Every row belongs to one group in each of 4 separate groupings. Each group adds its own fixed numbers to the row, and there is some noise. The rows also spread widely along 10 directions, which tell nothing about the answers.
In the rows, zero is written as 128.
Known rows, each followed by its group in each grouping:
[156 157 166 137  94  86  60 114 111 119 122 146 102 110  81 120 173 144
 112 175  96 191  67 179 130 161] : (1) (0) W (1)
[189 148 136  74  91  97 113 105 106 124  81 136 139  90 103  68 105 116
 120 159  77 132 150 174  90 105] : (1) (1) Q (1)
[161 131 127 104 110  88 148  94  94 127  77 137 159 108 126  78 109 129
 120 154  99 168 120 162  78 124] : (4) (0) W (3)
[135 132 121 181 129  96  73  42 131  82 170 141 157 153 144 121  74 144
  50 153  79  76 176 156 129 139] : (0) (2) Z (0)
[125 163 134 106 120 112  94  93 114 147 126 128 111 126 129 107 131 143
 109 149  97  84 109 158 123 113] : (4) (1) Z (2)
[121 227 144 138 104 119  76  50 100 102 127  97  66  90  79 157 198 203
 142 166 169 148  74 192 133 126] : (0) (2) Q (2)
[136 118 174 115 166  84  98 177 105  99 143 146  86 102  92 111  90 109
 130 130 141  89  86  59 173 140] : (2) (2) W (0)
[203 134 136  54  71 101  57 111 115 127  87 145 117 119 131 102 112 139
 103 179  60  99 197 169 120  94] : (2) (2) Q (3)
[183 136 108 143 115 124 161 177 147 129 164 110 153  93  97  65 130  92
 163  57 148 112 125 119 135 131] : (3) (2) Q (0)
[124 155  94 105 130 149 135 154 167 211 149  95 171 112 119  84 206 132
 156  53 178 115  90 176 118 101] : (3) (2) W (1)
[114 111 111  97 145 134 101 103 130 157 108 124 127 133 157 135 104 147
  97 143 133  72 196 110 128  91] : (2) (0) Z (3)
[109 162 100 155  80 127  60  38  69 183 130 137 152 131 146 100 127 183
 100 169 102  78 121 164 147 105] : (2) (0) W (0)
[142 121 150 141 158 115  92 165 139 106 135 136 114 100  80 151 139 136
 109 111 172 129 151 106 163 142] : (3) (2) W (3)
[124  99 131 127 172  94  99  96 124 126 137 152 194 111 120  89  88 125
  65 122 125  86 157 131 132 122] : (1) (2) W (3)
[131 125 184  96 114 117  77 187  83 178 120 170 103 114 117 120 148 122
 143 152 131 131  59  86 173 128] : (0) (2) W (3)
[111 116 123 117 137 137 122 145 109 176 149 139 136 115 140 102 104 113
 132 109 143  38 131  71 166  98] : (2) (1) Q (3)
[ 94 129 168 159 124 136  57 124 111 174 141 177 116 148 140 176 180 154
  91 168 122 164 100 131 162 143] : (0) (1) Z (2)
[ 98 120 117 150 125 113  92  74  79 171 116 152 184 128 151  99  91 153
  82 157 114 106 141 126 132 120] : (3) (0) W (0)
[ 97 121 131 176 145 157 136 149 109 154 145 142 126 120 127 151 114 126
 132 116 171  96 133  58 177 127] : (3) (1) Z (3)
[ 64  76 178 179 184 103 112 108  69 135 111 194 174 103 129 147  66 124
  68 178 152 139 121  41 167 134] : (1) (1) Q (1)
[159 132 145 109 107 106 186 174 127  96 132 137  80 136 141  98 115  70
 184 133 104 148  60 119  98 145] : (1) (1) W (0)
[ 96 133 158 146 146 112  67 100 111 125 121 151 117 136 133 165 121 162
  81 176 132 138 140 114 156 133] : (3) (2) Z (0)
[163 131 144 107 137  95 108 147 107  99 112 138  96 105  97 114  95 120
 124 138 118 112 138 116 130 125] : (2) (1) W (0)
[ 98 154 100 125 104 148 131  64 179 133 151 114 105 184 201 180 192 149
 127 145 124 128 126 210  80 112] : (0) (1) Q (2)
[120 110 115 167 117 139 107 122 124 164 145 160 154 145 145 144 137 133
 108 134 127 112 135 128 149 120] : (2) (1) W (1)
[110  68 144 117 175 116 137 168 140 127 131 155 132 146 170 137  73  98
 106 131 136  97 161  52 147 117] : (2) (2) Z (0)
[155 140 122 155 103 147 137 167  90 110 100 133  77  93  84 150 100 128
 166 129 169  71 147  68 172 109] : (4) (1) W (1)
[136 135  83 116 139 134 124 111 194 187 175 111 208 142 150  86 207 132
 105  54 139 130 127 235  80 113] : (0) (2) W (2)
[134  96 127  80 132 141 159 170 150 178 105 145 157 121 155 112 151  96
 134 108 142 148 150 132 103 100] : (1) (1) Q (3)
[ 74 135 182  97 214  76  88 146  86 148 124 125 104  70  69 100 108 137
 119 127 188  91  43  50 167 127] : (2) (0) W (1)

New rows. What belongs after each?
[156  99 130 104 124 100 149 168 151 112 125 133 113 141 146 110  98  85
 138 123 108 101 116 106 112 128] : (4) (0) W (1)
[136  96 112  48 113 139  97 115 167 159  96 144 121 181 218 153 123 135
  98 171  84  85 215 158  97  78] : (2) (2) Z (2)
[143 110 133 118 158 120 107 144  91 132  95 143 132  85  96 116  68 132
  99 126 147  84 205  70 153 101] : (2) (1) Z (0)
[116 195 112 151 145 156 208 131 126  99 126  56  51  81  81 152 170 145
 213  83 244 144  78 102 122 126] : (0) (0) Z (3)
[181 142 109  80 121 126 184 163 173 113 124  94 111 126 138  97 135  94
 167  83 135 133 142 154  77 114] : (0) (2) Z (0)
[153  91 130 150 130 130 217 186 126 111 124 141 141 110 138 113  96  78
 174  96 171 132 120  52 137 126] : (4) (2) Q (3)
[160 140 130 113  61 113 118 103 143 106 128 136 102 169 182 128 123 113
 142 183  65 126 115 161 106 127] : (3) (2) Q (1)
[159 185 132 147  67 150  85 120  79 149 107 123  95  91  85 130 153 171
 156 153 145 124 130 129 175 116] : (3) (2) Z (3)
[176  41 152 144  71 109  53 150  95 148 125 233 181 164 187 115  46  97
  57 197  21  72 202  76 179 126] : (4) (2) Q (2)
[145 170 172 158 138  88  76 125  82 108 132 142  96  77  46 119 155 154
 120 141 142 174  66 138 158 158] : (2) (1) W (0)
[129 141 118 113 134  99 111  68 165 104 145 118 129 146 148 126 130 133
  97 144 100 108 142 184  92 114] : (2) (1) Q (1)
[155 156 142 113 117 106 115 109 116 133  97 119 124 100 101 109 145 140
 121 144 125 182 116 161  96 132] : (0) (0) Z (1)
[141 119 146 136 178 113 101 137 162  93 146 130 120 118 105 149 129 129
  89 107 156 119 165 121 136 138] : (0) (2) Z (2)
[158 147 133  46 114  99 137 149 154 123 129 111  77 137 154  92 130  93
 158 128  91 100 103 151  88 107] : (2) (1) Q (0)
[126 172 124 131 117 115 168  98 135  99 128  98 103 125 137 123 152 134
 165 130 153 167  79 157  99 130] : (3) (2) Q (0)
[136 120 178  77 160 102  80 161 148  95  95 129  40 121 108 185 145 139
 111 167 144 165 147 105 132 137] : (2) (0) Z (3)
[ 94 136 134 102 163 146 151 147 143 124 110 112  68 132 146 170 127 128
 148 133 174 101 136  91 125 110] : (3) (1) Z (2)
[130 158 116 129 117 127 116  74 141 125 114 121 120 139 134 147 150 156
 104 147 116 133 156 184 103 115] : (4) (1) Z (3)
[146 118 126 173 101 123 110 120 102  89 144 156 110 133 135 129  72 120
 125 155 114  69 142  88 167 131] : (1) (2) W (0)
[161 170  98 109 103 146 147 136 126 169  66  89 135  55  66 119 201 168
 159  93 204 179 154 172 108  89] : (4) (0) Q (1)
[ 91 100  79 157 175 149 163 112 201 146 166 101 184 142 159 147 160 126
  99  61 191 120 183 142 106 118] : (3) (0) Q (3)
[167 117 138 116 136 110 110 139 119 118 126 139 149  92 103  99  96 117
 107 113 137  96 171 104 141 116] : (0) (2) Q (3)
[131 150 150 107 147 107 101 142 147 115 163 121  75 116 105 127 155 122
 138 119 138  92  90 126 143 129] : (2) (1) Q (2)
[119 159 140 118 115  86 136  29 101  89 109 129 112 138 158 124 110 145
 119 196  89 155 100 174  82 125] : (2) (1) Q (3)
[127  64 171 169 138 105 104 188 133 102 180 190 123 149 150 137  86  74
 106 139 109 104 111  40 188 160] : (1) (2) Q (0)
[200  85 143 143  72  97 165 157  88 123 134 181 177 133 169  45  52  58
 145 151  46 132 111  90 123 146] : (3) (2) Q (2)
[149 115  96 183  70 157 115 138 148 143 155 140 122 169 166 149 132 121
 124 130 101 114 170 124 148 139] : (3) (0) Z (0)
[103 128 119 163 138 142 130 102  90 127  99 132 133 114 135 149  77 155
 115 151 167  98 180  74 157 107] : (3) (2) Z (0)
[174 172 148 108  80  84 117  87  66  86  94 120  79  90  98  83  85 134
 146 181  91 106  99 123 123 128] : (4) (0) Q (3)
[139 140 124 122  69 124 113  67  71 149  74 163 145 130 155 111 105 144
 117 207  77 134 131 167 103 104] : (1) (1) W (1)
[164 168 177 126 108 105  59 165  94 135 116 140  81  77  47 129 181 156
 148 150 150 165  63 129 179 139] : (2) (2) W (1)
[113 135 141 142 158 110 198 173 152 107 173 100  91 108 117  99 139  75
 190  83 180 122  21  76 130 150] : (1) (0) Q (1)
[ 82  93 127 143 188 122 140 126 126 165 123 142 165 121 143 139 145 139
 107 114 184 154 120 108 123 124] : (2) (0) W (2)
[111 138 103 127 147 126 186 111 140 131 140 114 142 138 158 102 119 107
 150 104 144 104 102 138  90 118] : (3) (1) W (2)
[156  92 120 145 119  94 141  93 156  81 143 161 155 168 177 122  87  97
  83 150  62 118 167 154  91 137] : (4) (1) Q (2)
[154 122 155  92 135  92  72 131 142 109 108 148 110 130 113 129 104 123
  77 157  81 105 164 139 124 124] : (4) (1) Z (1)
[122  92 118 154 156 122 140 133 192 129 171 145 169 171 170 137 148 109
  89  97 123 134 141 148 115 139] : (4) (2) Z (2)
